The groups are shells around one centre, one inside the other: the same stretched ball of 5 dimensions in 6 sizes.
Known rows, each followed by its group:
2.665 -1.245 0.064 -1.895 -1.199 -0.795 2.800 0.738 -1.586 0.336 1.444 -1.340 -1.553 -3.585 0.615 1.573
(2)
3.398 -2.001 0.425 -1.815 -0.842 -0.947 3.002 0.176 -0.365 0.273 0.842 -0.889 -1.853 -2.490 0.865 2.217
(1)
3.131 -1.792 1.044 -2.063 -0.194 -0.649 3.645 0.451 -0.636 0.866 -0.868 -0.869 -2.179 -2.922 0.100 1.977
(2)
3.870 -1.422 -0.482 -1.803 -1.821 -0.917 1.907 -0.338 0.242 -0.207 2.900 -1.930 -1.370 -2.161 1.429 3.069
(4)
2.368 -2.658 0.561 -2.249 -0.310 -0.981 4.932 -0.659 -2.063 0.602 -0.980 -0.934 -1.867 -1.544 -0.393 1.524
(4)
4.032 -0.793 -1.099 -2.057 -2.372 -0.700 1.367 -1.019 0.439 -0.253 3.677 -3.145 -1.010 -1.898 1.288 3.719
(3)
4.137 -0.565 0.126 -1.655 -1.532 -0.589 1.027 1.037 0.888 0.194 2.567 -1.656 -1.680 -3.912 1.623 2.945
(1)
2.702 -0.945 -0.245 -2.287 -1.569 -0.499 3.742 -0.373 -1.637 0.316 1.337 -2.494 -1.350 -2.118 -0.027 2.423
(2)
2.673 -1.498 0.543 -1.767 -1.318 -0.708 4.726 0.839 -1.728 0.065 1.159 -0.815 -1.756 -2.133 0.473 1.860
(5)
3.668 -0.615 -1.046 -1.970 -2.375 -0.703 1.376 -0.448 -0.148 -0.219 3.778 -2.922 -0.992 -2.572 1.294 3.199
(0)
2.238 -2.392 0.151 -2.533 -0.795 -0.776 5.819 -1.526 -2.427 0.457 -0.683 -1.905 -1.589 -0.317 -0.873 2.100
(2)
3.676 -1.219 0.178 -2.100 -0.964 -0.620 2.095 -0.117 0.183 0.562 0.893 -1.971 -1.734 -2.961 0.638 2.788
(0)
3.473 -0.855 -1.348 -2.062 -2.797 -0.730 2.546 -1.161 -0.669 -0.569 4.166 -3.216 -0.798 -1.135 1.065 3.475
(4)
2.981 -1.569 0.153 -2.219 -1.556 -0.531 5.378 -0.795 -1.321 0.044 0.905 -2.029 -1.576 -0.297 -0.100 2.966
(0)
3.515 -1.489 0.041 -2.203 -0.789 -0.748 1.915 -0.458 -0.076 0.654 0.604 -2.012 -1.668 -3.030 0.494 2.560
(1)
3.157 -1.845 0.552 -2.425 -0.633 -0.530 4.641 -0.980 -0.768 0.678 -0.731 -1.935 -1.888 -1.070 -0.425 2.823
(4)
4.119 -0.680 0.078 -1.605 -1.746 -0.610 1.598 0.904 0.758 -0.008 2.836 -1.600 -1.643 -3.255 1.648 3.079
(4)
2.714 -1.341 0.738 -2.118 -1.006 -0.439 5.180 0.300 -1.580 0.452 0.009 -1.401 -1.880 -1.736 -0.222 2.242
(5)
3.500 -1.776 0.047 -1.940 -1.651 -0.763 4.311 -0.621 -0.463 -0.190 1.711 -1.648 -1.587 -0.598 0.674 3.130
(2)
3.123 -1.569 0.031 -1.984 -1.797 -0.658 4.936 -0.455 -1.141 -0.220 1.746 -1.747 -1.506 -0.529 0.411 2.921
(0)
3.200 -0.637 0.795 -1.895 -0.983 -0.362 3.184 1.320 -0.607 0.617 0.680 -1.338 -1.943 -3.626 0.476 2.227
(1)
3.556 -1.248 -0.652 -2.109 -2.293 -0.636 3.796 -1.173 -0.471 -0.376 2.807 -2.704 -1.177 -0.354 0.690 3.612
(3)
3.187 -0.850 -0.844 -2.295 -2.278 -0.520 3.439 -1.138 -1.024 -0.123 2.658 -3.191 -1.036 -1.088 0.346 3.304
(2)
4.049 -0.900 -0.071 -1.802 -1.587 -0.665 1.567 0.314 0.664 0.115 2.428 -1.898 -1.581 -2.998 1.377 3.122
(5)
3.224 -1.827 0.597 -2.020 -1.189 -0.611 5.219 -0.294 -0.837 0.114 0.490 -1.313 -1.858 -0.656 0.173 2.833
(3)
3.037 -2.085 1.039 -2.090 -0.160 -0.732 4.132 0.156 -0.828 0.795 -1.042 -0.774 -2.164 -2.397 -0.014 1.973
(3)
3.069 -0.504 0.319 -1.887 -1.255 -0.457 2.449 1.221 -0.852 0.503 1.458 -1.634 -1.686 -4.055 0.658 2.057
(1)
2.542 -2.646 0.643 -2.274 -0.483 -0.864 5.655 -0.889 -1.853 0.460 -0.937 -1.060 -1.893 -0.683 -0.471 1.988
(0)
2.554 -2.276 0.342 -2.136 -0.639 -0.946 4.265 -0.377 -1.776 0.455 -0.108 -1.117 -1.748 -1.968 -0.021 1.686
(5)
3.725 -0.895 0.022 -2.004 -1.821 -0.448 3.486 -0.174 -0.027 -0.003 2.025 -2.212 -1.554 -1.487 0.705 3.406
(5)
3.241 -1.013 0.679 -2.037 -0.926 -0.433 3.509 0.601 -0.579 0.600 0.395 -1.527 -1.905 -2.836 0.277 2.446
(5)
4.090 -0.960 -0.826 -1.906 -2.520 -0.681 2.449 -0.834 0.418 -0.500 3.760 -2.728 -1.140 -1.051 1.371 3.894
(1)
2.553 -1.872 -0.263 -2.135 -1.813 -0.783 5.408 -0.927 -2.122 -0.233 1.575 -1.890 -1.314 -0.244 0.036 2.476
(0)
3.698 -1.086 0.702 -1.773 -0.874 -0.586 2.368 1.025 0.222 0.505 0.924 -1.117 -1.980 -3.534 0.962 2.462
(3)
3.348 -2.038 0.411 -1.931 -0.758 -0.915 3.137 -0.079 -0.452 0.365 0.529 -1.066 -1.841 -2.332 0.648 2.248
(3)
2.235 -1.276 -0.609 -2.161 -1.907 -0.743 4.126 -0.447 -2.550 -0.052 2.094 -2.269 -1.098 -1.815 0.109 1.946
(4)
3.261 -1.588 0.955 -1.767 -0.610 -0.716 3.413 1.041 -0.515 0.509 0.244 -0.557 -2.097 -3.143 0.659 1.967
(3)
3.288 -2.286 -0.105 -2.540 -0.942 -0.769 4.306 -2.105 -0.664 0.393 -0.072 -2.435 -1.570 -0.159 -0.309 3.176
(1)
2.586 -2.286 1.323 -2.052 0.018 -0.755 5.075 0.495 -1.589 0.831 -1.556 -0.304 -2.279 -2.322 -0.271 1.458
(4)
3.433 -1.101 -0.185 -2.300 -1.651 -0.448 3.727 -0.945 -0.466 0.184 1.407 -2.677 -1.444 -1.121 0.182 3.367
(0)
3.833 -0.269 -0.374 -1.953 -2.211 -0.370 2.341 0.104 0.146 -0.062 3.059 -2.695 -1.328 -2.339 1.037 3.495
(2)
2.735 -1.678 0.799 -2.069 -1.022 -0.527 5.716 0.123 -1.604 0.302 0.011 -1.166 -1.912 -1.100 -0.193 2.301
(5)

New rows. What belongs after each?
2.489 -2.354 0.699 -2.264 -0.702 -0.720 6.141 -0.696 -2.000 0.394 -0.773 -1.173 -1.880 -0.465 -0.557 2.123
(5)
3.974 -0.735 -1.023 -2.191 -2.134 -0.633 1.217 -1.091 0.413 -0.023 3.165 -3.314 -1.057 -2.181 1.062 3.652
(4)
2.705 -1.423 -0.238 -2.370 -1.236 -0.652 3.613 -0.802 -1.587 0.436 0.784 -2.384 -1.396 -1.992 -0.126 2.313
(0)
3.131 -0.444 -0.321 -1.795 -2.007 -0.575 2.305 0.842 -0.951 -0.009 2.976 -2.013 -1.309 -3.409 1.062 2.361
(0)
3.298 -1.764 0.582 -1.828 -1.176 -0.726 4.388 0.248 -0.671 0.080 0.939 -0.968 -1.867 -1.523 0.610 2.541
(0)
4.223 -1.374 -0.224 -2.076 -1.272 -0.756 1.399 -0.741 0.992 0.292 1.696 -2.298 -1.577 -2.383 1.078 3.422
(1)
2.737 -2.193 -0.115 -2.099 -1.528 -0.906 5.145 -0.987 -1.772 -0.140 1.225 -1.621 -1.449 -0.329 0.150 2.450
(0)
2.510 -2.617 1.095 -2.119 -0.093 -0.877 5.401 -0.066 -1.804 0.679 -1.443 -0.433 -2.149 -1.637 -0.350 1.534
(4)
3.946 -0.843 -0.686 -2.139 -1.947 -0.610 1.744 -0.860 0.395 0.038 2.703 -2.951 -1.246 -2.048 0.969 3.577
(5)
2.099 -2.804 0.675 -2.308 -0.425 -0.907 6.315 -0.860 -2.603 0.470 -1.215 -0.898 -1.880 -0.537 -0.735 1.590
(4)
2.504 -2.370 -0.364 -2.535 -1.020 -0.927 4.502 -1.880 -1.972 0.345 0.153 -2.292 -1.365 -0.666 -0.464 2.287
(4)
3.833 -0.265 -0.158 -1.612 -2.270 -0.475 2.158 1.019 0.140 -0.232 3.550 -1.951 -1.429 -2.970 1.548 3.117
(4)
1.828 -1.763 0.278 -2.306 -1.140 -0.621 6.088 -0.355 -3.140 0.337 -0.002 -1.616 -1.548 -1.144 -0.735 1.605
(1)
2.733 -0.776 0.644 -1.915 -1.453 -0.331 4.863 1.017 -1.605 0.253 1.036 -1.404 -1.775 -2.276 0.155 2.231
(1)
3.917 -0.992 -0.529 -2.246 -1.662 -0.584 1.931 -1.032 0.399 0.219 2.034 -2.930 -1.338 -1.968 0.721 3.555
(3)
2.853 -1.560 -0.147 -2.479 -1.502 -0.516 5.080 -1.446 -1.482 0.213 0.654 -2.632 -1.427 -0.242 -0.438 3.030
(4)
2.441 -1.339 0.232 -1.861 -1.235 -0.764 3.761 0.834 -2.032 0.252 1.253 -1.111 -1.604 -3.099 0.432 1.456
(0)
2.342 -1.280 0.250 -2.107 -1.139 -0.611 4.280 0.359 -2.179 0.415 0.652 -1.564 -1.597 -2.612 -0.066 1.675
(5)
3.532 -1.950 -0.155 -2.097 -0.990 -0.965 2.223 -0.780 -0.149 0.323 1.087 -1.791 -1.577 -2.284 0.734 2.601
(4)
3.013 -0.936 0.885 -1.858 -1.244 -0.352 4.787 1.081 -1.109 0.306 0.722 -1.129 -1.944 -2.246 0.282 2.370
(4)
3.280 -1.162 -0.577 -1.806 -2.426 -0.760 3.669 -0.232 -0.956 -0.547 3.419 -2.053 -1.184 -1.174 1.073 2.979
(4)
2.135 -2.228 0.990 -2.277 -0.316 -0.679 6.045 -0.130 -2.467 0.711 -1.453 -0.877 -2.015 -1.452 -0.780 1.500
(3)
2.989 -1.648 0.888 -2.290 -0.338 -0.516 4.275 -0.091 -0.932 0.887 -1.037 -1.438 -2.050 -2.230 -0.349 2.262
(4)
3.954 -0.536 -0.575 -1.697 -2.027 -0.734 0.559 0.547 0.473 -0.080 3.635 -2.165 -1.296 -3.750 1.769 2.921
(1)
3.445 -0.694 -0.754 -1.822 -2.176 -0.757 1.558 0.195 -0.481 -0.176 3.541 -2.322 -1.144 -3.108 1.357 2.690
(0)
2.675 -2.464 0.601 -2.128 -0.801 -0.845 5.693 -0.624 -1.714 0.236 -0.277 -0.997 -1.860 -0.555 -0.177 2.154
(0)
3.297 -2.227 0.570 -2.261 -0.399 -0.791 3.821 -0.775 -0.455 0.658 -0.635 -1.419 -1.950 -1.654 0.011 2.508
(3)
2.129 -2.138 0.702 -2.294 -0.344 -0.757 5.143 -0.172 -2.425 0.764 -1.128 -1.111 -1.883 -2.051 -0.639 1.368
(2)
3.365 -2.039 0.876 -2.046 -0.464 -0.717 4.089 -0.076 -0.382 0.573 -0.454 -0.974 -2.099 -1.851 0.219 2.453
(0)
3.777 -0.967 0.421 -2.112 -1.078 -0.412 2.875 0.005 0.280 0.529 0.751 -2.029 -1.828 -2.434 0.472 3.139
(2)
3.482 -1.056 0.045 -1.757 -1.251 -0.798 1.463 0.812 -0.196 0.292 1.999 -1.423 -1.621 -3.970 1.244 2.185
(4)
2.544 -2.013 -0.357 -2.299 -1.169 -0.926 3.773 -1.065 -1.903 0.284 0.831 -2.023 -1.355 -1.685 -0.027 2.007
(0)
3.460 -0.524 0.007 -1.777 -1.577 -0.564 1.734 1.022 -0.274 0.246 2.372 -1.779 -1.547 -3.917 1.160 2.427
(0)
2.530 -1.096 0.673 -1.916 -1.421 -0.430 5.477 0.860 -1.982 0.162 0.885 -1.182 -1.775 -1.812 0.042 2.064
(4)
2.593 -2.012 -0.213 -2.321 -0.964 -0.920 3.586 -0.972 -1.753 0.429 0.487 -1.949 -1.438 -1.953 -0.057 1.965
(3)
3.508 -1.111 1.003 -1.782 -1.047 -0.423 4.067 1.060 -0.227 0.352 0.664 -0.954 -2.080 -2.409 0.623 2.639
(4)
3.017 -2.209 -0.071 -2.119 -1.492 -0.873 5.049 -1.157 -1.299 -0.140 1.134 -1.704 -1.508 -0.078 0.195 2.780
(3)
3.001 -2.317 -0.485 -2.511 -1.110 -0.924 3.808 -2.098 -1.159 0.288 0.510 -2.492 -1.350 -0.614 -0.156 2.769
(4)
2.482 -1.035 -0.242 -2.024 -1.642 -0.686 3.461 0.303 -2.029 0.146 1.893 -1.904 -1.325 -2.794 0.372 1.850
(0)
1.979 -2.815 0.444 -2.418 -0.532 -0.920 6.356 -1.224 -2.836 0.446 -1.128 -1.214 -1.742 -0.327 -0.893 1.614
(1)
2.516 -1.666 0.630 -2.314 -0.649 -0.537 4.990 -0.227 -1.833 0.689 -0.670 -1.555 -1.840 -1.813 -0.535 2.011
(0)
1.976 -1.895 0.284 -2.227 -1.226 -0.685 6.172 -0.379 -2.945 0.202 0.212 -1.467 -1.573 -0.858 -0.556 1.736
(3)
3.615 -0.908 -0.711 -2.234 -1.841 -0.611 2.051 -0.926 -0.156 0.134 2.370 -2.971 -1.210 -2.106 0.673 3.271
(5)
3.372 -0.558 0.412 -1.768 -1.475 -0.444 2.829 1.236 -0.453 0.263 1.824 -1.489 -1.738 -3.399 0.897 2.459
(5)
